Every row belongs to one group in each of 3 separate groupings. Each group adds its own fixed numbers to the row, and there is some noise. The rows also spread widely along 10 directions, which tell nothing about the answers.
Some rows, each with its group in each grouping after it:
[  0.6 -14.2  -9.2 -17.3  -5.4  -3.9  17.0  -4.8   9.7  -4.3  -7.4  -9.9
  -7.8  21.5   6.6 -10.7  -8.3   5.8  -6.0   6.4   4.0   2.0  -4.0  -8.7
  12.9   8.0  -7.3   4.0   9.2 -10.4 -22.6  -0.7  -4.3  10.3  -1.9  -6.7] | (4) Z_550 (1)
[  9.6  13.2   6.3   1.9  -6.1   1.4  10.4 -25.6 -17.6  15.7  -3.0  15.1
   3.4  16.2  -8.9  18.4  14.1   6.3 -32.3  -6.4   9.3  -3.8  -7.3   1.1
  -7.2  14.8  -7.8   2.9  -1.9  -4.6 -21.6   8.1   1.2   4.5  -5.2 -10.1] | (3) Z_770 (0)
[ -2.5  15.7 -10.8  -7.6 -16.8   4.2   5.0  11.2  -1.7   3.7  14.1  -1.0
  -1.0  17.4  -7.7 -23.7  -1.6   7.6 -29.9  18.0   5.4   9.3   5.7  -7.4
  -6.7  10.9  -8.7  -1.6  -6.4 -22.5 -12.6   3.1  -3.8  10.0  -5.4  -3.3] | (0) Z_550 (0)
[ -6.8  13.4   1.5  -7.3 -13.4  25.0  -7.3  -3.4  13.9   7.7 -16.5  10.9
 -11.1  -6.4   0.1   6.1 -10.0  -3.1   0.1  21.0   3.5 -16.8   4.8   2.8
 -16.6 -13.8 -22.6  17.0   0.3  17.8   9.7   2.5  -9.9  -2.3  16.7 -11.6] | (2) Z_559 (1)
[  5.6  -1.9  -1.6  21.5 -26.2 -13.9  -0.7 -10.6  13.8   4.2  11.7   4.5
 -18.2   6.8   3.2 -27.4  -4.6   1.0 -21.7  24.2  11.7  -7.8  14.4  -2.3
   2.8  -0.9   7.5  -1.9  -2.3 -16.6  23.3  17.5 -17.2 -12.6   6.8   5.0] | (4) Z_559 (2)
[-14.8 -13.5  15.4   4.8  32.2 -16.5  16.6   4.2  23.8 -16.9  -3.4   3.9
   3.2  12.1  24.1  -4.4  -2.9  18.2  22.6   8.2  17.7  27.5  -2.6  -6.8
   5.0   1.5  19.2  -3.7  -4.9   1.3 -16.1   7.8 -12.1   6.3   7.9   8.5] | (5) Z_770 (2)
[ 14.1  -5.9  -9.3  22.2 -26.4  -7.9 -13.3 -15.5  10.5  11.8  -0.9  -0.2
 -17.8  -5.8   3.9  -3.8 -23.6   6.3   5.3  12.5   8.8 -28.5  15.6  -7.7
   7.3  -1.6  -1.4  12.9   3.2  17.6  -1.0  16.1   1.4  -7.7  10.8  23.9] | (2) Z_446 (1)
[ 15.3  -4.7 -10.5   2.0 -23.4 -11.3   2.7  -2.9  -5.0  17.6  10.3 -23.7
  -0.1  -2.5   7.9 -10.4   6.5  -8.9   9.4  27.8 -10.6  14.2  17.3  23.9
   6.6  -5.3  10.9 -17.7  -9.7 -22.4  20.8  15.0   7.9 -11.5  23.9  -5.5] | (1) Z_725 (1)
[ 12.5  17.0 -12.6 -16.7 -20.3  19.2   0.0  12.0 -13.1  12.8   3.6  -3.2
  -5.9   0.5 -18.7 -14.3   3.3 -22.1 -25.6  20.5 -10.1  -0.9   5.7  10.5
 -15.4   0.6 -19.2  -4.0   2.2 -13.7  15.8   4.0  -2.7   3.6   1.3 -17.5] | (0) Z_446 (2)
[-15.3  12.3  11.6  26.5  10.4   4.4 -10.1   1.1   1.8   9.0   8.8  12.9
   7.0 -16.3   9.8  -6.6   2.0  -2.4  -3.9  -7.1  -3.7  -0.9   3.9   3.4
   4.2  -3.8   9.2  -0.7   6.0  22.1  30.3  14.1  -3.0  -7.3  -4.8   3.1] | (3) Z_725 (0)
[-12.3   8.4   4.9  -8.8  -7.3  26.0  -0.1   6.4  17.4  -7.6  -3.9  12.6
  -1.9  -4.3 -11.6 -16.5  21.6 -13.1 -23.2  22.2 -15.5  -8.6  -8.1  14.4
 -21.5   0.7  -7.8   3.5   9.9 -12.0  22.9  16.1 -16.6  -1.9  -5.2   1.5] | (1) Z_559 (0)
[ -4.7 -18.4   9.3  -1.4  11.1  -1.7  10.5  -2.3  37.7 -28.2 -14.2   6.1
 -13.7   7.1   8.5 -10.8   1.1  14.1  10.4  28.4   8.3  -3.5  -1.4  -3.0
  -4.5   1.7  14.3   4.5   5.8  -4.8  -6.8  21.6 -14.8   2.4   8.1  23.4] | (5) Z_770 (2)
[-10.5   6.7   3.5 -20.0  -3.6  25.3  -5.3   9.0  21.4 -16.3  -5.8   1.7
  -6.1  -3.9   4.7  -2.4  -2.9   2.7  -6.5  34.3  -2.8  -1.9   0.8   9.5
 -16.0  -5.9 -14.4   8.3  -6.5   3.9  -3.9   7.3   3.1  11.6  21.4   9.9] | (3) Z_550 (1)
[ 11.8   9.5  -5.7   2.4  -6.4   6.4   7.4   7.5 -12.8  25.7 -29.2 -10.2
  -9.4   4.0  14.8  12.4 -10.9   6.4  23.7  -4.3   4.5  12.5  15.5  -3.2
   2.3 -11.4 -14.9  -2.9   5.2  26.8   1.5  -8.3   8.4  -6.5  14.4 -25.0] | (4) Z_770 (2)
[  0.8  -7.2 -14.6  -5.7 -15.0  -2.8  14.3  14.2   9.8   0.4  -3.7 -12.6
 -11.8  14.9   5.8 -40.9  -2.8  19.8  -4.4  21.5  -7.1  12.4   8.4  -7.5
  -0.1  10.9  -3.4 -12.7   2.1 -22.4   3.7  18.9 -11.0  -1.2   1.2   5.2] | (2) Z_725 (1)
[ 25.5  -6.7 -15.5  -6.8 -35.7   1.3  -9.0 -14.6  -3.8  11.1   9.5 -18.2
  -6.2  -1.4  -8.0  -4.9 -14.2 -16.1 -12.3  21.6  -6.2 -24.9  17.1   8.5
  15.0   4.9   0.1   7.2   1.3 -10.0  -5.2  13.3  21.2   7.8   5.3  11.1] | (0) Z_725 (1)
[ -8.4  15.2   5.5   9.2 -10.3   7.3 -13.7   3.6   3.0   7.8   4.9   6.0
   0.0  -8.5  13.0  -0.6 -27.8   1.5  -2.8  13.4  14.8  -4.3  15.3  -6.4
   0.7  -4.7  -9.5  14.3 -13.1  22.2  -7.9  -0.8  11.2  17.5  12.2  11.8] | (4) Z_559 (1)
[ 27.6 -16.6 -13.6  -8.3 -12.2   3.2   3.9   0.2  -8.3   0.7 -10.0 -19.8
  -3.1   4.1  -3.8  -5.4 -15.0  -6.8   7.1  -4.8 -11.7  -4.6   2.3  -0.7
  10.7  10.9  -3.1   4.9  13.9   8.5 -19.6  11.2  20.5  18.0  -5.5  15.7] | (5) Z_446 (2)
[  7.5  -2.2  -1.2  16.8  -3.0 -21.5   4.1 -14.5  -4.2  17.1  23.1   0.4
   1.0   6.7  -1.2  -7.0  -2.9  -9.8 -17.6  -5.7  12.9  -1.6   6.9  -4.3
  19.7   4.7  11.7   0.1   6.1  -9.1   5.0   5.7  -2.6  -6.8 -11.4  -7.6] | (0) Z_770 (2)
[ -5.5   2.3   4.1  15.7   8.3  -7.0  14.9  -1.0  -0.9   8.1  -7.2   7.2
  -3.6   9.0   8.2  -7.6   7.1  17.6  -2.2 -12.0   5.8  11.4  -4.8  -9.6
   4.2   6.9   2.2  -2.6   3.7   3.8 -11.6   4.6  -7.8   0.0  -8.7  -3.0] | (4) Z_550 (1)
[  8.1 -10.1  12.4  26.0   6.4 -11.0   5.7  -5.9   6.9   2.0 -16.7  -2.2
   3.5  -1.7  19.4  14.6   5.6  13.9  34.7  -4.1   4.4  15.1   4.7   9.9
   6.3  -7.1  16.8  -1.3  -5.1  21.4  -9.1  12.3  10.7  -0.9  13.4  16.7] | (1) Z_559 (2)
[  8.8  26.4  -4.6   4.8 -25.9  25.9  -4.9   1.1 -20.5  22.0  -8.8  11.1
  -6.5  -4.8 -13.0  -5.1  -3.5   1.2 -26.4   3.7  -5.7 -14.9   8.1  -4.5
 -14.7   7.8 -21.5   4.0   0.9   5.0  -1.2   8.0   9.7  11.4  -7.6  -2.9] | (4) Z_725 (1)
[ 14.6  -5.3   5.8  34.2   9.7 -33.6  23.7 -22.7 -20.6  22.5  -5.5   9.5
  -4.0  13.5   5.5   1.7  20.5  10.2   1.8 -30.3   9.0  17.9  -9.1  -2.0
  13.1   8.4  18.0 -15.6   6.3  -3.8  -0.2  10.3 -17.8 -15.2 -11.5 -14.6] | (4) Z_446 (2)
[  7.1  -3.2  -2.7  -4.5  15.6  -4.2  22.3  14.2  -8.7   4.3 -12.4  -6.5
  -0.3   8.3  -1.6 -14.6  23.0   0.7   8.2  -5.6 -12.5  31.0  -8.0   9.6
  -2.2   2.5   4.3 -20.0   9.4 -10.7   5.1   8.9 -11.4  -3.0  -6.2 -15.0] | (0) Z_446 (2)
[-10.4  14.9  -2.9  -6.0  -4.5  28.4  10.2  10.7   6.3   4.8 -22.5   7.0
  -9.2  13.9   0.2  -1.6  -2.4   6.6   6.6  -0.1   3.7   9.1  -2.3 -15.6
 -14.4  -8.6 -24.9   4.6  11.9  14.3   0.9  -8.2 -13.7  -0.1  -0.5 -28.9] | (1) Z_550 (2)
[ 20.6  12.7   2.7  10.6 -11.0  11.4   2.8  -7.4 -20.5  19.3 -16.5   3.2
  -1.7  -7.5  -7.9   9.1  16.8   8.8   3.2   3.2 -12.2   3.2   5.0  15.3
 -15.9   4.5   0.4  -5.1  -7.8   1.3  -4.2  22.3  13.0   2.6   7.3   4.8] | (5) Z_725 (1)
[  8.5 -19.3   7.9  -2.4  11.4  -9.5   7.7 -13.0  11.5 -10.1 -16.2  -2.7
   2.3  -1.0  10.8  16.5  15.7  -1.1   6.7   7.7  -5.0 -12.0  -3.4  19.6
   9.9   6.3  16.7   3.8   8.2   2.8 -13.8  14.5   7.4   1.2   5.5  21.5] | (4) Z_770 (0)

New rows. What belongs after each?
[-22.9  13.4   8.3  12.9  16.1  -5.6  11.9   0.6  -2.0   9.8  14.5  21.3
  10.1   9.3   2.8 -18.5   1.6  10.4 -21.9 -14.7  10.0  13.9  -8.3 -16.0
  -0.4  13.1  -2.0  -1.7  -2.0  -7.5  -2.6   6.6 -19.3   7.5 -21.1 -11.7] | (2) Z_725 (1)
[-18.4  17.6   4.5  -2.2   2.4  33.2  10.6  19.9   3.9   4.6 -19.1  16.1
  -3.0   8.5  -4.9 -15.2  -0.8   3.6  -4.4 -10.5  -1.1  12.2  -8.3 -19.2
 -16.9  -2.8 -25.3   3.7  15.8  17.4   6.9  -2.9 -14.6   8.5 -19.2 -23.1] | (1) Z_559 (2)
[-10.2  10.6   5.6   7.7   9.9  18.7  -1.7   6.9  -0.3   7.6 -11.8  14.1
   6.4   0.6   1.3   1.9 -15.9   1.2  -1.9 -28.6   2.1  -6.0  -5.3 -17.3
   1.2   1.3 -19.7  18.8  14.6  37.3  -9.1  -4.2   2.2  14.2 -21.3  -5.0] | (2) Z_559 (2)
[  5.4  -5.4   3.5  -2.2 -11.0  -6.4  -4.9 -22.2   9.2  -7.3  13.2  -2.4
  -0.5   3.7   6.3  12.9  -6.4   1.1 -12.3  21.5   9.8  -9.3   4.1   9.9
   4.8   3.1   2.3  11.3 -13.4  -3.2 -22.3   9.4  14.0  11.5  20.0  19.2] | (3) Z_550 (1)
[  0.6  -0.7  12.3   7.2  18.8   6.8   1.8   5.6   7.6  -5.0 -15.2   3.5
   1.8 -20.5   6.9   7.5  26.3  -0.5  10.9   3.7 -17.9   1.1  -5.6  27.2
  -6.6  -3.7   8.3  -1.7   4.6  11.5   9.1  15.9   6.8  -3.6   8.8  18.3] | (4) Z_550 (1)
[-19.8   1.5  21.0  17.7  23.6 -16.8  -1.9 -30.7   5.6   2.1  18.2  20.5
  17.1   0.3  14.1  23.7  -4.9  -8.9   1.6  -8.9  24.3  -3.9  -6.0   1.8
  12.9  -0.8  20.9  10.6  -9.2   7.5  -6.2   0.0 -14.1   5.1   2.3 -10.4] | (5) Z_725 (0)
[  7.9   7.1  -5.4  19.9 -23.2  -9.5 -11.9   2.9  -1.4  -0.6  36.0   1.3
  -3.7  -0.7  -2.2 -35.4 -15.3  -1.3 -40.0  16.5   4.1  -4.7  12.4  -7.2
   1.6  16.2   2.4  -1.9  -7.5 -11.7   4.6  23.0   8.8  10.3  -5.7  34.6] | (3) Z_446 (2)
[  1.4  13.7   9.0   3.4   7.9  17.3   7.3  -3.2  -7.0   9.4 -30.3  16.9
   2.5   2.2  -0.6  22.0  16.5  11.7  10.0  -7.0  -1.3   3.2  -4.7   6.2
 -17.5  -3.7  -9.7   2.4  -1.0  16.2  -5.0   4.8  -4.2   0.8   4.6 -12.6] | (2) Z_725 (2)
[  9.1   2.0  -8.3 -16.3 -12.5  22.9   2.6  20.3   4.4  -3.5 -16.4  -7.1
  -2.5   2.0  -4.3 -18.0  -2.1   2.9  -8.0   8.5 -17.8   1.2   2.5   4.2
 -12.0   6.3 -20.0   5.6   8.1   3.6  -4.2  11.9  10.5  14.8  -4.4  11.2] | (2) Z_559 (2)
[ -4.2  -3.9   9.6  -7.1  22.9  -7.0  20.7 -23.2  -6.8   7.5 -17.8   9.6
   9.5  16.3   6.7  30.2  21.8  -3.5   2.3 -23.6   4.6   6.0 -21.1   9.0
   7.1   0.8   0.6   3.4   8.9   3.1 -16.4 -11.3 -15.1  -1.8  -3.1 -33.0] | (4) Z_550 (0)
[  5.7   2.8  10.0  11.7  13.0 -20.6  24.1 -17.8 -21.8  19.9   2.9  10.7
  13.5   9.6  -4.6   1.9  40.8  -4.2 -24.3 -25.1  -9.0  18.6 -16.8  21.0
   1.6  15.7  14.1 -13.7   2.3 -21.5   4.1  12.3 -13.1  -6.7 -17.3 -18.9] | (4) Z_559 (0)
[  0.0   8.0   1.1  -8.4   5.1  10.4  28.4   6.8 -13.7  18.1 -26.2   2.7
  -4.0  13.3  -1.3  -9.9  22.2   7.6  -3.4 -12.0  -9.9  26.3 -12.1   2.5
  -9.4   2.8 -14.5 -11.8   9.1  -6.3   2.9   1.3 -16.1  -1.8  -8.6 -36.3] | (4) Z_559 (1)
[-19.1  24.1  13.6  -2.2   8.5  23.3   1.2   6.2  -3.7   5.5   3.5  20.9
  14.5   1.7  -3.4   6.5   0.0 -10.9 -18.9  -6.0   8.3   9.6  -8.1  -4.7
 -16.2  -0.9 -19.0  10.2  -4.7  10.8  -4.8  -7.0  -4.2  19.4 -10.2 -20.4] | (1) Z_559 (2)
[  4.9 -21.0   1.2   4.1  15.6 -12.5   8.3 -12.7   8.1   8.1  -2.8 -11.8
   1.6   0.2  11.9   2.1 -13.1  -8.8  19.5 -17.5  -0.8  -3.2  -2.3  -4.0
  27.4   2.2  10.1   7.1  23.2  18.4  -5.6   5.5   5.1  -1.5  -9.3  -2.7] | (5) Z_770 (1)
[ -4.0  -9.1   5.4  20.8   9.1 -12.3  15.3   0.1   5.1  -3.4  -5.6   7.0
  -4.1  12.0  11.1 -21.3   1.1  17.7  -0.9 -14.0   5.1   7.4  -1.9 -16.7
  12.7  11.3  12.8  -7.2  11.4   0.0  -5.1  13.7 -10.2   4.8 -20.3  11.2] | (4) Z_725 (2)
[-18.9  14.3  23.6  19.4  26.2  -2.2   1.5  10.7  13.5   0.8  -0.2  16.5
   4.6 -17.2  14.6  -0.7  21.4   6.9  16.5  16.0   4.2  26.0   0.5  20.8
 -13.1 -16.2  15.9  -8.4 -17.0   5.3  18.8  13.9 -14.8  -7.1  19.0   0.7] | (0) Z_559 (1)
[ -5.5  -9.9   6.2  22.1  14.2 -21.9  11.7 -19.2   3.3   9.3  15.2   5.2
   1.6   6.9   7.7 -11.6   2.4  -6.2   2.9 -14.4   8.3   9.8  -2.4  -2.5
  19.7   0.8  22.0  -6.5   8.9  -7.3  21.9  10.3 -22.3 -13.2 -10.8 -20.8] | (5) Z_725 (2)
[  7.5  -1.4   0.3  19.4  -1.7  -2.5   9.7   2.7  -5.2   7.6  -6.5   2.9
  -5.7   0.5   1.2 -20.7  11.2   5.5  -8.0 -10.1  -9.2   0.6   2.0  -2.0
   6.9   9.3   8.5  -8.3  15.6  -0.6  14.5  17.9  -3.3  -3.9 -17.7   5.8] | (4) Z_725 (2)
[ -0.9  13.3  20.9   9.0   4.5  19.2   2.7 -26.1  -1.4  -0.7 -23.3  33.6
   2.5   1.6 -13.1  27.3  18.4   7.2 -12.4  -8.9   5.1 -19.7 -15.3   2.8
 -20.9   6.2  -4.7  18.7   0.7  15.1 -23.1  13.7  -7.3  12.9  -9.3   6.3] | (5) Z_559 (0)
[  5.8   8.9  -8.8 -17.9  -9.1   6.3  -5.7  -7.7  -9.5  10.2  10.3  -5.9
  14.2   3.6  -3.4  13.7  -3.1 -13.3 -19.6   3.9  -4.3  -7.4   1.6  16.6
  -1.7   6.1 -13.2  10.8  -4.9  -1.8 -14.0  -5.2  13.7  10.5   5.9  -7.7] | (2) Z_550 (0)
[  4.2 -10.8  10.2   0.4  29.0  -0.9  16.3   4.6  -4.2   6.8 -23.7  -7.2
  11.4  -6.8   8.1  10.6  21.4  -1.1  30.2 -23.0 -18.4  21.4 -12.8  18.2
  11.0  -2.1  10.7  -4.0  12.9  18.8  -8.0   7.7   8.5   4.9  -5.8  -3.6] | (0) Z_559 (1)
[ -3.2  12.5   3.5   4.2   0.4   2.3  -4.8 -14.4  -9.1  11.0  13.3   6.3
   9.1   8.4   7.6  19.2 -18.5  -4.2 -11.9 -12.3  18.8   1.1   2.2  -7.6
   7.5  -2.7 -11.2  13.5  -6.7  18.5 -16.5 -10.5  11.7  12.0   4.6 -14.5] | (3) Z_550 (2)
[ 24.4 -23.3 -11.0 -27.6  -5.0  -4.8  16.5 -11.7  -6.6  -1.0 -15.3 -24.3
   4.9  18.6  -0.8  11.4   5.8 -10.7  10.0   2.2  -9.7   3.7  -1.8  15.2
  17.6   6.3   5.5  -3.2   8.2 -12.9 -24.8   2.9  16.0  15.3   0.7  -7.0] | (0) Z_725 (2)
[-19.4  11.6   2.6   3.5   0.6  15.0 -12.0  18.2  16.5  -3.0  22.8   6.3
  -1.0 -13.8   4.2 -31.4 -19.2  -8.3 -26.2  15.5  -1.8  -6.5   7.5 -10.1
   0.7   2.9 -10.6   6.9   8.0  11.0  19.5  12.5   3.2   7.0  -6.8  14.4] | (3) Z_770 (1)
[ 18.9   2.9 -18.3 -19.4 -37.3  16.9   5.7   9.5  -7.2   9.3 -16.6 -23.5
 -10.4  15.3  -1.2 -20.4  -6.0   9.6  -9.3  19.7 -13.5   9.0  11.5   4.8
  -6.2   5.7 -18.9  -5.4   3.1  -5.5  -3.0  11.6  13.0   6.7   8.5  -2.0] | (3) Z_559 (0)
[ -4.3   3.2  -5.2  -4.7  -1.6  11.3  -0.8  -0.2   2.6  13.6   9.8  -4.7
  -3.5  -6.4  -2.5 -13.8   3.0 -20.2 -13.2  -3.6 -15.3  -2.0  -3.8   8.0
   6.6  -6.2  -9.7  -0.1  19.5   4.7  33.6   4.6  -6.4 -14.5  -1.6 -22.6] | (3) Z_550 (1)
[-11.9   1.3   5.0 -16.4   4.7  19.8 -11.5  11.6  18.3 -16.7  -0.8   5.9
   0.4 -18.6   3.8  -2.4  -9.3 -20.0  -6.2  31.7  -5.0 -14.7  -0.8  13.8
  -9.6  -3.8  -7.7  11.5  -2.6   8.2   2.5   5.3   0.9  17.3  13.8  18.5] | (4) Z_446 (1)
